The rows come from 4 hidden closed curves, with some noise, and rows from the same curve form a group. Each curve winds through 8 dimensions. The rows are also pushed far along 5 directions, which tell nothing about the answers.
Known rows, each followed by its group:
[  8 -25   8 -12   9  -4   3  14 -12  -1 -30  20  15   9 -19   1   0  15
   1]
Kam
[ 13   7   1   9  10 -22 -18  -5 -12 -14  19 -18  15 -18   2   2  19   8
 -19]
Kam
[ 14   1   0   2  13   0   2  14  -7   4 -31   3  -2  15  -3  -2  -4  11
   2]
Kam
[ -2   5   2  -8 -13  17  13   9  -8  19 -17  10   8  29 -25 -11 -19   3
  -1]
Dad
[ -3 -10   8  12   8   9  27   5 -11   4 -20  14  11  34 -13 -19   5   9
   7]
Kam
[ -5  10   5  23 -11 -12  -3  14  -2  -7   0 -12   3   7  -6  -7  13  12
 -18]
gole
[-12  10  -6   1 -16   4 -16  14   3 -19 -12  -2 -23   2   6  13  42  -2
  -3]
fulif
[-29   0   9  10  24  12  16  -6  -4   0 -18  18  -7  20  11 -11  -5   0
  24]
Kam
[ 11 -16   7  10  30  10  -1   7  -9  -6 -32  13   3  14   2  -1  -1   2
  18]
fulif
[ 24  14  -8   2  20 -13 -14 -22  -8  -6  16 -18  22  -8  -9  -7   7  11
 -18]
fulif
[ 13  -1   6  10  13   9   9  18 -15 -14 -17  -1   4   9  -4  -7  37  26
 -18]
Dad
[-27   5  11   2  -9  22  27  17  -4   6  -8  10 -13  13  -5  -5  -5   3
   3]
gole
[  8 -10   2  16  21  -5   7   1  -1 -28   6   9  14   2  -1   0  16  26
  -6]
Dad
[ -2 -22   5  15   8  -3   6  23  -8  -8 -23  14  -5  10  -8  -4  18  -1
  14]
gole
[  8  23 -15   1   0   9  -6  -8  14  -4  28 -19   6 -12  -2   4  -9   2
  -8]
Dad
[ -3  -1   7  20  12   7  14 -12   1  -3   1   2   0  19  17  -3  -5  -8
  19]
fulif
[-21  18   6  16   9  11  11  25  -2 -17  -5 -11 -21  -9  13  -2  14   3
   1]
gole
[-18 -17   6 -12  31 -11 -14 -28  -3 -15 -21  26 -27 -11  28   9  18  -5
  18]
gole
[ 27  -2  -5   3  17  -4  -7  13 -15  -3 -22   3   7  13  -4   3  15  15
   0]
Kam
[  9  -3  -4  13 -19   8   1  29   1  -4 -25  -2  -2  26  -9   2  21   0
   1]
Dad
[-13  15   4  14 -44  15  26  16   5  11   7  -7  -3  34  -8  -2  -8  -7
  -2]
gole
[-21  31  -2   1 -30  14   7   1  -2  10  19 -13  -1  18 -13  -5  -9 -14
  -4]
fulif
[-11  12   3  -5  18   6   2 -13   3 -10  12  -4  -6 -18  16   5  -1  11
  -7]
gole
[-25  17  -3  -6 -26   5  13 -13  15  16  -3   1 -24  20   7   1 -24 -19
  13]
gole
[ 41 -12  -8   4  15 -22 -20  -3  -8  -7 -27  -3  32  15 -26  -8  16  24
 -18]
Dad
[  6  -5  -6 -10  -7  15 -17 -16   0  13  -6   8 -19   0  -9   0  17 -21
  -2]
fulif
[  6   1   3   7 -20   3  11   9  -2  21  11  -9   5   2 -22 -11 -13  -4
 -15]
fulif
[ 29  20 -13   6 -21   0 -13  16  -2  12  17 -34  11 -12 -28  -9  18   6
 -39]
Dad
[-18   3  -2   2 -27  18 -14  39   2   0 -11   8 -26  -4 -14   7  15  -9
  -3]
Dad
[-37  25   1   1 -43  12  26  13  12  10   0  -2 -24  31   9   7 -18 -12
  14]
fulif
[-26   0  22  22  25 -16  11   1  -7 -13   4   6 -28 -17  47   4   8  15
   2]
gole
[ -1   8   0 -16  -2 -21  12 -24   1  36  10  -5   5  -3 -14 -13 -69 -17
   6]
gole
[-13  15  -6 -13 -33  24   3   1  -9  27   0   5  14  35 -43 -11 -25 -24
   7]
fulif
[ 22  -7 -14 -29 -22  -2 -50   6 -11  -4 -18   3  20   0 -43  14  27  -8
 -17]
Kam
[ -2  34  -6  20  10  11   6   3  17 -22  30 -31  -7 -15  29   9   9  11
  -8]
Dad
[ 23 -14  -4 -16   7   4 -19  12 -19  10 -28   7   9  -5 -35 -10  26  11
 -23]
Dad
[  5   7   3  -2  16  -1 -19   7 -13 -16 -12  -3 -21 -22   7   4  48  16
 -26]
Kam
[ -2  24  -6  11 -20 -11  -5 -13  18  -2  12 -27   0   5   2  -2  -1  -7
 -14]
Kam
[  4   7   4  13   2  11  13  17   4 -21  -4 -10  -4   6  15   7  21  11
  -4]
Dad
[ 13  -7  -3  -5  11  -7  -8   0  -8   8 -13   8  -6   3   2   4   0  -6
  12]
Kam
[ 14 -12   9   5  28 -26 -12 -24  -8   2   0  -2  14 -16  -1  -9 -13   5
 -10]
fulif
[  6 -12   6 -19  28  -4 -21  -6 -23 -24 -13  15  -9 -20  12  14  46  16
 -10]
Kam
[-13   9  11  19  -2  24   9  17   3 -14 -17  -3  -9  21  11   5   8  -1
   6]
fulif
[-13 -19  15  13  36 -10  14  -9 -12  -1 -11  14  12   6  14 -15  -5   1
  23]
Dad
[-16   1  18   9  15  17  27  23 -14 -11 -23  12  -8  19  13  -1  11  18
   7]
Kam
[-31  41  -2  31 -44   6  20  13  24   4  28 -29 -14  17   8  -3  -6   2
 -15]
gole
[-29  -4   7 -12  20  13  -5  -7   0  -7  -6  11 -10 -14  10   3  -7 -18
  22]
Kam
[  8  17 -10  12 -21  -5  16  -5  14   8   6 -17   5  22 -10  -8  -8   5
 -10]
gole
[ -8  14  -2  19 -31  19  12  29   4  15  16 -16  -2   8 -20  -7  -4 -10
  -6]
fulif
[  1  32  -7  17 -23  17 -17   6  10  -1  14 -31  -1  -2 -16  -3  19   3
 -36]
fulif
[-31  12  21  33  12 -12  12   0  -5 -18   3  -2   0  17  37   0 -11   8
  13]
gole
[  9   1  -1  -1   2  -9   8 -15   0  21  15 -17  17  -8  -6 -17  -9  -5
  -7]
Dad
[-18   7   7  -2  11  -1 -10  -8 -12 -21   3   1  -9  -9  12   5  24  -3
  -1]
fulif
[ 13   3   2   7  31 -14 -14  -5 -10 -20  -4  -2  10  -8   7   1   7  17
  -7]
Dad
[-15  24   4  19 -22   1   8  16   4   5  16 -23   4   7  -3  -5 -12  -8
  -6]
Kam
[  3  11  -6   2  -3 -30 -14 -14  16   1  23 -13 -18 -30  21  11 -21  -3
  -8]
Dad
[-24  12   6  11 -25  10  11  20   0  19  -5  -3 -22  13  -4  -8  -9 -19
   4]
Kam
[-18  -3  -3 -24  -2   8   1   0  -1   4 -15  18 -12   6  -4   9 -10 -10
  21]
fulif
[ -8  18  -7  -7 -34  25 -12  25  -6  21  -4  -3 -16   4 -32  -4  10  -7
 -20]
gole
[ -6  21   4  26 -22  17  -3  34  -5 -16 -14  -9  -7  28   1   4  36  14
 -15]
gole

New rows, each followed by its group:
[ 10  19 -15 -18 -28   9   4  -4  12   9  21 -18  -1  -7 -18   5   1   1
 -22]
fulif
[-12  -6  17  24  11 -18   2  -7   7 -26  -8  -5  -8   0  32   7  10   6
  -1]
fulif
[-40  -1  21  12  -6  19  -3  18  -9 -13 -19  12 -26   2   8   1  24  -7
  -1]
fulif
[-32  -1  13  11  -6  11  20  -1  -4  16 -12  21 -37  22  22  -4  -6 -18
  25]
fulif
[  3  -8  -4   2  -1   2  -2  11  -3  11 -27  19 -10  19 -10  -4   0   5
   7]
Dad
[  4   4  -7 -12 -29  12  -3  -1   0   3   2  -3  -3   7 -28  -2  23 -10
 -17]
gole
[-24   5  -1 -17 -22  18   4  -2  -4  18   9   7 -12  -3 -23  -6  -9 -25
   1]
gole
[ 15  10  -3   4  17  -2 -20 -20  10 -13   2 -17   2 -14  13   8   0  -2
  -7]
fulif
[-23  15   7  16   2  -4  -4  13  -9  -7 -10  -3 -17   5   8  -4   6  -6
   5]
gole
[  0  -4  -7 -18 -17  34 -11  18 -16 -11 -12  11   0  10 -38   2  56  -3
 -12]
fulif
[  2  -1   0 -17 -10 -12  -8  -8 -18  15   2   5   3   2 -21  -5  -7 -14
  -2]
fulif
[ -3  10 -15 -19 -31  26   8  14   3  23  -2   3   5  22 -40  -2 -16 -11
   5]
fulif
[  9   4 -10 -10   3   4   1  -8  -7  -3   8  -1  17   7 -20  -3   9   1
   0]
fulif
[-40   2  15 -12  10   9  16  -7   6  -3  -4  12 -18  -9  18   5 -26  -6
  16]
gole
[-10  22   3  15  -4   9   4  14 -14  -4   6  -9  -8   6  -3  -8  27  12
 -17]
fulif
[ 11   2  -9 -18  -9  -5  -7   3  -1 -15  -5  -3  -2  -3  -8  13  22   4
  -8]
fulif
[  8   9 -10  -6   4   9  -2  -2  18  -4  11 -22  -5 -24  14   9   4  -4
  -3]
Dad
[ -2  11  -3  -6  -2   8   3   5 -10 -19   6  -4  -4   1  -4   4  41  11
 -14]
fulif
[ -8   0   5  21  -2 -17  16  -3   3  -3  -6   1  -4  23  17  -1  -7   1
  15]
fulif
[-35  27   0  -5   0  -5   7 -17   7 -16  29 -10 -23 -14  35  13   5  -8
  10]
fulif
[ 15 -16   4   6  31   6  -3 -18  -9  -4 -15  12   0   5   4  -6  15   2
   5]
fulif
[ -8 -10  10   0  -1  -3  20   7   1   5  -7   8   9   9  -4   0 -20   8
   7]
Kam
[-20  12   2  -2 -23  36 -13  17   7 -10 -15  -2 -26   6   1  14  22 -21
   2]
fulif
[ 41 -34 -14 -48  21 -20 -19 -37  -9  19  -8  18  28 -18 -39  -1 -27  -8
   3]
fulif
[ 18  -8   4   1  32  -1  12  -8  -4 -10 -13  -1   3   0  20   0  11  14
   5]
Dad
[-12 -33  14   5  18   5  12  15 -14 -14 -36  41 -20  16  11   3  25   8
  20]
Dad
[ -5  12   3  12 -16  10  20   8   4   9  -4  -3  25  36 -20 -10 -24  19
  -8]
gole
[-29  10   6  24  10   9  26  -1   7  -8  21   6 -10   7  23  -3  -6   7
  14]
Dad
[ 41  -7 -13   9  -5 -12 -22  -8   0  -1  -5 -10  10   3 -22  -5  39  10
 -29]
fulif
[-10 -20   3 -14  -8   4  -5  -8   2   2   3  11  -2 -12 -11   5  -1 -23
  10]
fulif
[ 23 -18   6   6   2 -27  -6 -22   2   2  -6  -4  23   6 -11  -5 -14   1
 -10]
fulif
[ 18   5 -12  -5  14 -20 -25 -28   0   1  14  -8  24 -10 -12  -5 -13  -1
  -6]
Dad
[  5  16  -8 -19 -10 -17   1 -21  -6   8  16  -6  -3  -3  -5   0  -1   1
 -11]
fulif
[ -9 -11  -6 -19   5   4  -5 -24   2  14  10  23   3  -2 -14  -3 -27 -14
  16]
Dad
[-14  -2   9   2   0  23  -5  15  -3 -10 -18   8 -38  -8  18  12  31 -11
   3]
fulif
[-17 -15  15   5  11   5  -2  15  -4 -21 -42  18 -10  15  12  10   9   0
  19]
fulif
[ 20   6  -5  10   2 -21 -25  -5   2 -14  23 -20 -10 -37  12   8  40  13
 -34]
gole
[  2 -10   2  -5  -1  24   2  27  -6   1 -24  11 -13   1 -14   4  15   0
   1]
fulif
[ 30 -33  -8 -33   7   6 -27   1  -5   0 -44  14   8  -3 -27   5  27  -8
   1]
Dad
[ 25  -6  -5  24 -23  -2  12   3   2  12   1  -7  24  38 -27 -14   3  -1
  -4]
fulif
[ 12  -3  -8 -11  -6 -21 -23 -17  14  -6  -3 -10 -12 -17  14  15   7 -12
  -3]
Dad
[-11 -21   7  -8  25 -13  11 -32  -4   5   7  23  -3  -7  13  -6 -15  -5
  18]
Dad
[ 27   6   3  45  21   4  17  31  -8 -15  -4 -18   3  12  11  -7  30  26
  -8]
fulif
[ 17   5   0  23   7   6  14 -11   6 -11  20 -16   5   1   6  -6  31  17
 -23]
fulif
[ 25 -28   4  -7  10  -2  -4   9 -17  10 -16  12   9  -8 -28  -7   6   3
  -9]
fulif
[-11   6   5   4 -21   9   9  26  -6  15 -15   4  -1  20 -20  -8 -14   3
  -6]
Dad
[ 34  -6   3  15  19 -12  21  -5 -10  -2   5 -11  22   6  -3 -16  18  28
 -21]
Dad
[ -6   1   9   6   4   8  13  -3   3   6  -6   3 -23   2  22   4 -12  -8
  10]
fulif
[  6   8   3   1  33 -26  12 -29  -5  15  15  -7   8 -12  12 -11 -49   1
   9]
gole
[ 15 -26   1 -11 -19   9   4   1  -6  18  -5  11  18  11 -44  -9  -3 -12
  -6]
fulif
[  9   7  -6   1   4 -20   7  -9 -12  12   2   1   3  14  -4  -8  -7   5
   4]
fulif
[  5  12  -7  -6 -21  -3 -25  -1   6  -2  26 -32  -8 -40  -4   3  36 -14
 -32]
Dad
[ 40  -9  -7   8   6 -12  -7   8  -5   0  10 -18  22 -15 -23  -5  11   8
 -19]
fulif
[-20  22   0   6 -18  28   6   1   1   0   8  -6  -1  21  -7  -2   1 -14
   6]
fulif
[  0  27 -13  14 -28   0   1   8   2  10  16 -17 -15  13  -2  -3  16  -6
  -7]
fulif
[-29  -6   4   7  -2   8  11   2  -4   6 -16  22  -9  26  -5  -9  -3 -11
  23]
gole
[-10  13   3   7  -9  -3  -6  -2  16 -16  -3 -15 -12  -1  20  15   0  -3
  -1]
fulif
[-28  -3   6   2  -3   5  11   2   4  -6 -23  16 -24  15  10   1   8  -5
  15]
gole
[ 15 -17  -2 -11  -3  -1 -17   3   1  -3  -3   6   0 -12  -5  13   8  -5
  -1]
gole
